All rows are made from the same 15 directions, up to rounding. Whole rows:
array([[-13,  28,  14,  -7,   8,  30,  55, -17,   2,   6, -60, -23,  15,
        -26,  42,   1,  42,  46,  48, -23,  -3, -21,   1],
       [-31, -33, -19, -24, -18,  28,  34,   6,  -3,   7,   0,   2,  24,
          1, -11, -18,  11,  19,  -9,  -7,   0,  -5, -34],
       [ 42,   3,  25, -11,   1,  36,  -6,  28, -20, -10, -28,  -2, -26,
        -56,  36,  14,   0, -54, -24,   2,  -7, -24,  41],
       [ 15,   6,   5,   5,  17, -22,  -1,  -3,  -1,  -7, -18,  -3,  -8,
        -12,   6,  30,   5,  10,  -5, -12,  13,   6,  12],
       [ 19,  14,   8,  23,  -7,  12,   0, -15,   2,   4,  20,  33, -22,
          5,   7,  -8,   9,  -5,   0,   1,   9,   7,  11],
       [ 41, -22, -27,   5,   0,  23,  -5, -55,  -3,  -7,  -7, -19, -24,
        -27, -26,  24,  18,  32,  -6, -26,  39, -17,  21],
       [ -4, -11,   4, -40,   0,  -8,  -7,   9, -19,  44,  -9,  -5,  -9,
         36, -18,  27,  14,  -8,   6, -20, -13,   5, -15],
       [  3,   0, -11,  -3,   4,   0, -12, -10,  11, -13,  -3,  15,  10,
         -3, -32,  27, -26,  -5,  -6,  11,  -4,  10,   2],
       [ -5, -17, -10,   5,  13,  -1,   6, -16, -16,  -3,   7, -24,  11,
        -11, -18,  41, -25,  15, -16,   1,   3,  -9, -10],
       [ 32,   0,  -2, -21,  -6, -21,  -4,   3,   1,  18,  -1, -17,  10,
         13,  14, -24,  46,  22,  37,   6,   2, -28, -35],
       [ 13,   9,   9,  25,  15, -20,  -7,  -2,   6,   0,  14,   1,  -5,
         -2,  17,   2,  -5,   5,  -3,  11,   8,   1,   1],
       [  7,   4,  -1, -41,   8,  -6,  24,  -6, -11,  15, -27, -17,  17,
        -10, -11,  67,   3,  10,  21, -14, -20, -14, -12],
       [-14,  -6,   3, -16,  18, -12,   1,  13,  -8,  39,  -1,  -1,   2,
         25,  13, -18,  34,  13, -14, -33,   7,  10, -20],
       [  9, -40,   4, -14,   1, -26, -29,  -1,  43,  -8,  16,  26,   2,
          7, -12,  10,  -3, -35, -30,  22,  31,  -5,  16],
       [ -7,  16,  15, -10, -10,  27, -18, -19, -18,  14,  -4, -41,  18,
         25,  11, -33,  23, -15,  38,  11, -16, -47,  -5],
       [ -4,  10,  26,  45, -26,  43,  21, -34, -11,  18,   4,  21, -27,
         18,  11,  -7, -18,   3,  13,  45, -10,   1, -15],
       [-10, -23,   4, -34,  21,  -8, -29,  25,   8,   3,   4,  10,  16,
         21, -15,  17,  14, -28,  -6, -18,  16,  -8,  23],
       [-16,   9,  -7,   1, -20,  36,  -4,  17, -21,  42,  33,  19, -22,
         45, -14, -46,   2,  -4,  20, -10, -28,  20, -15],
       [ -5,  -6,  14,   6,  12,  33,  -9,  -6,   7,  40,  25,   9, -12,
         10,  11,  -8, -13, -26, -15,   9,  -7,  -8,   9]])

The start of a row, then its end:
[ 16,   2,  -3, -10,  -7,   4, -12,  -1, -21,  29,  17, -14, -12,  15,  -4,
  -8,   5,  -7]
[  5,  -3, -16,  -8, -16]
[-10,   0,   7, -11,   3,   3, -13,  -5,  10,  -1, -19, -10,  19,  -1,  -1,
  -3, -12, -18]
[ -8,  21,  -9, -10,  -7]
[  7, -12,  29,   8,  -7,  -1,  32,  16,  -9,   1, -23,  13, -26, -10,  29,
  36,   4,   1]
[ 7, 13,  8,  0,  7]
[ -6, -31, -11, -17, -43,  37,  17, -34,  19,  10,  19,   8,  -5,  14, -22,
 -11,   9,  -4]
[ 22,  15,   4, -23,  -2]
[ 11,  -2,  -6,  -2,   6,  -5,  -3, -14,   4,   8,   4,  -1,   4,   9, -13,
  15,   6,  18]
[16,  1,  5, -5, -9]
[ 19,   0, -16, -34, -35,  -5, -30, -21,   0, -17,  -7, -32,  -8,  -9, -27,
  -5,  -4, -40]
[  1,  -1, -15, -18,  19]
[  5,  -2,   6,  -9,  28,   0, -19,  13,  17,  19,  -9,  19, -11,  14,   2,
   1,  25,   2]
[  7, -26,  20,  10,  26]
[  7,  34, -29,  23, -12,  -5,  31,   8, -17,  -4,  17, -53, -13, -39,  26,
 -43, -12,  42]
[ 27, -18, -35,   4, -13]
[ -3, -19,  -2,  22, -17,  -1,  21,  -8,  -3,  -9,  42, -37,  -5, -13,  16,
   0, -19,   7]
[ 18,  22,  -1, -32,   3]
[-21,  32,   2,  14,   9,   8,  -1,  23,   5,  -2,   5,   9,  -2,   5,  11,
 -28,  -8,  -1]
[ 21, -13, -18,  21,  20]
[-20, -29, -11,  11,   7, -18,  18,   0,  13,   4,  -3, -31,  14,  -2,  10,
 -19,  -2,  45]
[  0,  15,  13,  -4, -35]
[-12,   3,  -6,   8,   7,   3,   5,  37,  18, -41,  31,  10,  10, -18,  -9,
  30, -38, -15]
[ 39,   5, -10,  -3,  52]
[ -2,  26, -12, -22,  -9, -17, -24, -56,  28, -23, -54, -33,  15, -10, -23,
  -4,   3,  -5]
[ 4, -6, -4, -2, 14]
[  8,  20,   3,  -8,  12,  -2, -12,  -1, -18, -10, -34,   5,   5,  -7,  -5,
  13,  10,  -4]
[-18, -19,   0,  12,   2]
[-26,   2, -39, -26,  -5,  43,   2,   2,  13, -25,   0, -11,  34, -31, -42,
  -5, -41, -10]
[  2,  -7, -31,  -1,  13]
[ 32,  32, -15, -20,  -2,  30,   4,  32, -61,  -8,  -8, -31,   8, -28,  10,
 -16,  31,  10]
[ 27, -40, -26, -23,  -6]
[  6,   6,   6, -15, -13,   5,  15, -16, -14,   1,  -3, -20, -22, -24,   6,
  38,  -9, -28]
[-10, -22, -13, -11,  33]
[ 37,   4,  -3,  11,  -5,  27,   9,  -5,  -5,   9,  -6,  22, -31, -25,  -8,
  29, -22,   2]
[  0,  15, -10,  11,   2]
[ 24,   5,  -1,   8,  10,  -8, -26,  13, -23,  13,  17,  21,  12,  17,  -9,
 -14,  -1,  -1]
[-25,  21,  -6,   7, -49]
[  0, -15,  -3, -15, -26,  -9,  20,  28, -29, -26,  -6,  -2,   2, -12,   0,
  11,   6,  -7]
[-8, -5, -3, -1, -9]
[ -1,  -9,  -5,  22,   1, -39, -22, -32,  23, -24, -13,  10,  -9,  26, -40,
  36, -18,  21]
[12, 20, 28, 24,  8]
[-19,  -9,  15,  34, -11, -19,  43,  15, -21,  -9, -12,  -7, -33, -20,  27,
  25, -31,  14]
[-25,   9,  -2,  29,  -3]
[-28,  13, -22,   1,   2,  15,   9, -19,  14, -40, -39, -22,  26, -18, -15,
 -16,   6,  34]
[ 24, -20,   8,   2,  17]
[ 20,   4,  38,  37,  36,   8,   6,  -7, -11,  19, -10,  13, -23, -18,  38,
  41, -11,  -3]
[-30,  14,  15,  -2,  11]
[  3,  28,   8,  16, -20,   0,   6, -34, -14,  16, -22, -18, -46,  -2,  25,
 -33,  23,   2]
[-15, -31,   0,  18,  14]
[ 48,   9, -21, -43,  -9, -13, -12,  23,   8, -19, -40,  15,  10, -24, -11,
 -13,  39,   5]
[ 13, -12,  -1,   2, -15]
[  8,   0, -16,  15,   8,   7,   3,   0,   9, -23,  -1,  23,   5, -32,  -8,
  -3, -18,   6]
[-37,   0,   8,  20,  -1]
[ 17,  12,  11, -12,  15,  -7, -20,   9,   8,  27, -19,   3,  -1,  16,   3,
   1,   8,  -1]
[ 22,  14, -11,  -1, -13]
[-20, -22,   4, -11,  -7,  -3, -18,   4,  14,  14,  -7, -14,  -7,  13,  -8,
 -11, -24, -24]
[-14,  22,  -9,   4,  -1]
[ 11,  -3,  19,  15,  18, -21, -19, -14,  -5, -37, -32,   3,   1, -14,  -1,
  44,  -6, -12]
[-29,   6,  31,   0,  25]
[ 22,   1,  -3, -10,  13,  24, -10, -36,  45,  38,  27,  28, -20, -10,  -3,
   6,  -3, -28]
[-19, -12,   4,  -2,  33]
[ 39,  -9, -33,  -9,   7,  -6, -22,  34,  12,   8,  15,  31, -17,  -8, -35,
   0, -19,  10]
[ -1,   4,  -8,  32, -14]
[ 20,  -1,  11,  -7,  11, -14, -16,  65,  27,  30,  41, -21,  -8,   0,  45,
 -43,  -4, -20]
[ 53,  31, -27, -28,   5]
[  2,   4,   2, -27,   4, -17,  -3,  31,  26,  -1, -10, -15,   7,  -6,  13,
  -2,   5,  -9]
[ 43,   4, -15, -13,  16]
[ 15, -10,   6,  -4,  14,  -8,  -4,  16, -16,  12,   1,  -8,  19,  -3,  16,
  -6,  10,   6]
[-16,  16,   1, -17, -39]
[  2,  -3,  13,   6, -13,  -9,   0,  22,   1,   2,   4,  12, -16,  -3,  10,
  -1, -27, -28]
[-15,  30, -17,  12,  -5]
[  8,  -3,   5,  13,  -5,  15,  18, -15, -19,  27,  -6,   0, -42,  -6,   6,
  21,  -7,   8]
[-17, -12,  -1,  16,   3]
[ -8,  -3,  -9, -14,  33,  21,  -8,   4,  -2,  40,  24, -10,   9,  18,  -9,
   8,   8,  12]
[ 18, -30,  -4, -10,   5]
[  8, -17,   1, -13,  10,   1,  10,  30, -19,   9,  42,  -3,  31,  13,  12,
   3,  27,  11]
[ 26,  -2,   4, -38, -23]
[-24,   8,  13,  19,  18,   4,  18,   0,  -3,  -4,   7,  -1,  15,  10,   3,
  34, -17,  15]
[27,  7, -2, -5,  8]
[  7, -15, -26,   8,  -7, -45,  -8,   6,  18, -17,  20,  -3,  -7,   0, -18,
 -10, -10,  21]
[-4,  2, 12, 21, -9]
[ 36,   2,  -7,  -5,   3,   3,  -3, -16, -22,  -7,  12,  -8,   6, -18, -14,
  44,  -4,   0]
[  0,   0,  -2, -23,  -4]
[ 35,   6,   8,   8, -24,  -7,  -5,  15,   3,  -7,  26,  22, -16,   5,   8,
 -10,   4, -15]
[28, 29, -6, -9, -1]
[-28,   3, -26, -14,  15,  -7, -34, -21,  29, -17,  -9, -13,  24,   7, -51,
  12, -37,  -7]
[-2, -4, -7, 15, 21]
[ 26, -37,  -8, -29, -17,   9,   9, -16,  14,  43,   8,  18, -12,  -1, -10,
   5,   6,  -5]
[-30,  18,   1,  -5, -41]
[ 18,  13, -11,  27, -12, -30,   4,  51,  -6, -68,  -3,  15,   0, -38,  11,
 -19, -15,   8]
[ 1, 14,  1, 23,  4]
[ 10, -26,  -7,   0, -16, -24, -11,   5,  26, -36,  24,  16,  -1,  18, -19,
   9,  18,   4]
[ 40,   6,  36, -13,  30]
[-12,  -4,  -3,   0,  17,  59,  -9,  -1, -29,  53,  12,  -4, -10,  23,  -9,
 -19,   3,   6]
[ -5, -20, -11,   0, -10]
[  4,  -1,   4,  52,  37,  22, -17, -21, -20, -14,  35,  14,   6,  20, -21,
  41, -12,  28]
[ 17,   1,  34, -10,  22]
[-39,   4,  -5,  -8,   1, -16,  13, -18,  24,  -6,  17, -21,  21,   9,  -4,
  11, -10,   0]
[ 19, -14,  -5,  -9,  22]
[  4,   5,   1, -37, -46,   0,  25, -13,  -3,   9, -27, -25, -10, -18,  15,
 -16,  12, -23]
[ -4,   0, -29, -13, -14]
[ 33,  -5,  -5,  15,  -4,  45,  11,  16, -34,  38,  12,   5, -21, -11,   9,
 -19,  -6,  19]
[ -1,  21, -19,  -3, -45]
[  8,   2, -21,  -7, -19,  13,   1, -21,  -6,  10,  21, -13,   5,  -1, -19,
 -14, -10,   3]
[  1,   6, -19,  -8, -24]
[ -6,   3,  -8,  -8, -18, -14,   0,  32,  -5,  12, -13,  -5,  -9,  10,  -2,
 -31, -12,   5]
[  8,  18, -29,  25, -35]
[ 19,  48,  18,   6,  15, -12,  -8, -45,  -3,  20,  -7, -25, -20, -21,  27,
  20,  -5, -27]
[-23, -23, -17,  -4,  29]
[  1,  15, -19, -29, -39,  22,  13, -30,  10,   2,  -1,  17,   4,   6, -32,
  -6,   5,  -9]
[ 17,  -6, -24,   3,  -7]
[ 13,  40,  24, -22,  18, -19,  10,   8,  31,  77,   8,  13, -35,  10,  36,
  17,  -1, -25]
[ 20, -15, -42,  18,  14]
[-13, -24,  -8, -21,  17,  -7,   5,   8,  12,  37,  -6, -18,  -5,   3, -17,
  39, -32,   8]
[  1,   5, -17,  10, -11]
[-33, -41,  -4, -17, -14,   5,   1,   0,  22,  26,  11, -11, -26,  21, -14,
  -1, -12, -14]
[-1, -6,  4,  7, 22]
[ -9, -23,   9,   7, -25,  -8,   9,   0, -13, -15,  -8, -20, -16,   0,   6,
   3,  -6,  -6]
[-4, 16,  7, -7,  2]
[ 28,  19,  -1,  -2,  18, -10,  -1, -24,  17,  23, -38,   6, -16,  -7,  -9,
  37,  -4,  25]
[15,  3, -5, 18, -8]
[  7, -30,  -5,  -1,   0,  21, -21, -20,  21,  -1,   1,  12,  -6,   3, -28,
  12, -15, -11]
[-9, 21, 18, -6, 12]
[ -7,  -5,  -2, -21,  -9,  -7,   6,   9,  35,  -4,  19,   5,   8, -11,  11,
 -13,   2, -26]
[  3,  -2,  -5, -11,  21]
[  5, -27, -15, -52, -19,  17,   0, -20, -18,  60,  41, -26,  -7,  24, -16,
  -2,  26, -21]
[-10, -33, -13, -31, -17]
[ 24,  -1,  -4, -23,  -6,  -9, -13,   4, -10,  46,   8, -24, -17,   4,   5,
 -11,  -3, -14]
[ -9,   7, -29,  -5, -30]
[-10, -37, -12,  14,   1,   3, -12,  13,  12,  13,  -8, -34, -22,   0, -19,
   4, -54,  16]
[ 13,  45, -10,   8, -11]
[  8,   6,  14,  23,   4,  19,  -1, -50,  33,  -2, -18,  -7,  -8, -36,  22,
  -5, -23, -18]
[-33,  30,   6, -13,  17]
[-14,  -4,  29, -10,  19,   3, -16,  20,  53, -16,  13,  57,  10,  -4,  16,
  11,  -6, -68]
[-23,   5,  17,  -1,  63]
[  2, -21, -11, -18,   8,   0,   6, -11,  -5,  -8, -18,   1,  10, -11, -15,
  27,  16,  11]
[-25, -24,  23,  -1,   0]
[  1, -11, -22,  26,   9, -24, -32,   6, -13,   5,  53, -34, -27,  -5, -11,
 -17, -44, -11]
[-41,  -9,  -6,  17,  10]
[-42,  -8,  -2,  23,  -1,  -1,  -7, -42,  39,  11,   4, -39, -19,  15,   8,
 -40,  -8,   9]
[ 7, -5, 15,  2, 34]
[  1,  26,   4,   1,  16,  16, -13,  -2, -20,  -9, -10,  22,  22,   9,  -9,
  -1,  17,  -1]
[ -7, -18,   2,   4,  -2]
[ -7,  -7,  30, -16,  23, -36, -40, -38,   7,  25, -36, -42,  12,  39,   0,
  30,  12, -12]
[  4,  17,  14, -27,  -4]
[ 18, -40,  19, -16, -16, -10, -37,  -2, -53,   0,  -6, -57,   5,  11,   9,
  -7,  17, -35]
[-35,  27,  13, -54, -28]
[  6,  -9,   4,  14,   5,  -4,  18,   7, -26, -19,  17, -19,  14, -19,  16,
  21,  -2,  10]
[ -3,   5,   7, -25,  -7]
[ 11,   1, -21,   6,  -3,  -4,  12,  -9,   7, -11,  -2,  16,   5, -14,  -7,
 -16,  12,  29]
[-15, -10,  12,  15, -21]
[ -5,  -2, -16,   3,  19,   3,  17,  18,  -6,  -4,   9,   2,  24, -28,  14,
 -21,   5,  20]
[-35, -19,   3,   6, -23]
[ 14, -39,   0, -25,  26, -19, -11,  56,  26, -19,   2,  32,  19, -10,   9,
   4,  33,  -4]
[ -7, -10,  40,  -8,  15]
[-62,  10,  -3, -16,   1,  12,   7, -38,   6,  29, -33, -28,  21,  43, -26,
  -1,  -4,  23]
[ 25, -11, -18,   9, -15]
[ -1,  -4,   4,   6,   4,  25,   4,  16, -19,  23, -12,  -2, -18,   1,   9,
 -13,   0,   8]
[ -4,  -1,  -7,   9, -11]
[ 34, -34,  -3, -30, -18, -11,   2,  35, -12,  37,  12,  -2, -38,   1,  13,
 -10,  27,  -9]
[ -8,  -9,   1,  -3, -16]
[-36, -12,  19,  29,  -7,  19,  30, -16, -30, -22, -32,  -5,  24,   7,   4,
  13,  -8,  27]
[ -8,  31,  11,  -6, -33]
[ -8, -19, -22, -12, -20,   4,  35, -23,  36,   8,  19,  22,   7,  -8, -16,
   4,  -8,  14]
[ -6,   6,  -1,   7, -18]
[ -2, -10,  -1,   0,  40, -17,  -1,  12,  22,  19, -14,  35,   7,  13,  -4,
  15,  17,  34]
[-11, -15,  27,  28, -13]
[  3,  27,   0,   4,  -6, -13,  10, -17,   9,   6, -55,  25, -14,   1, -12,
   9,  -8,  21]
[ -8,   8, -13,  47, -27]
[  8,  -2, -19,  -8,   6,   6, -11, -16,   1,   1, -53, -41,  -3,  -7, -17,
  -6,   7,  43]
[ 29,  -1,   3,  -1, -12]
[-28,   5, -23, -32, -17,  40,  -8, -22,  -9,  16, -14, -39,  10,   5, -28,
 -29,  -7,  -9]
[  6, -19, -31,  -9,  -1]
[-16,  38,   7, -29,   1,  -7, -20,  30, -28,  -9,  48,  21,  55,  34, -14,
   2,  -1, -52]
[  8, -10, -40, -14,  -7]
[ 24,   7, -12,   3,  -5, -46,  12,  14,  11, -11,  15, -23,  -3, -20,  17,
  -2,   1,  22]
[ 25,   6,  -7,  -5, -11]
[ -4,  42, -10,  52,  25,  29,   0, -39, -58, -19,  34, -20,  27,  -1, -21,
  28, -31,  31]
[  2, -11, -11,  -9,  -9]
[ -5, -46,  15, -34,   6,  44, -12, -19,   7,  34, -16, -10,   2,  30, -10,
  19,  37,  -7]
[ 27,  -1,  29, -46,  17]
[-19,   9, -30, -21,  -9,  11,   1,   8,  10,  28,   6,   2,   3,   8, -19,
 -47,  -8,   5]
[ -9, -17, -31,  29, -26]
[ 18,   2,  -8,  11,  12,  12, -29,  -2,  12,  -1,   0,   3,   0, -10,  -7,
 -23, -15,  -5]
[-12,  20,   0,   2,  -4]
[ -8, -11,  -1, -36,   0,  -6,  14,  39,  41,  49,  16,  18,  -4,  17,  14,
 -22,  12,  -5]
[ 31,   1, -21,   6, -11]
[  6, -17,  13,  53,   7,   9,  -5,   4,   5,  14,  41,   6, -44,   9,  27,
 -26,  -5,   8]
[ 0, 12, 27,  3, 23]
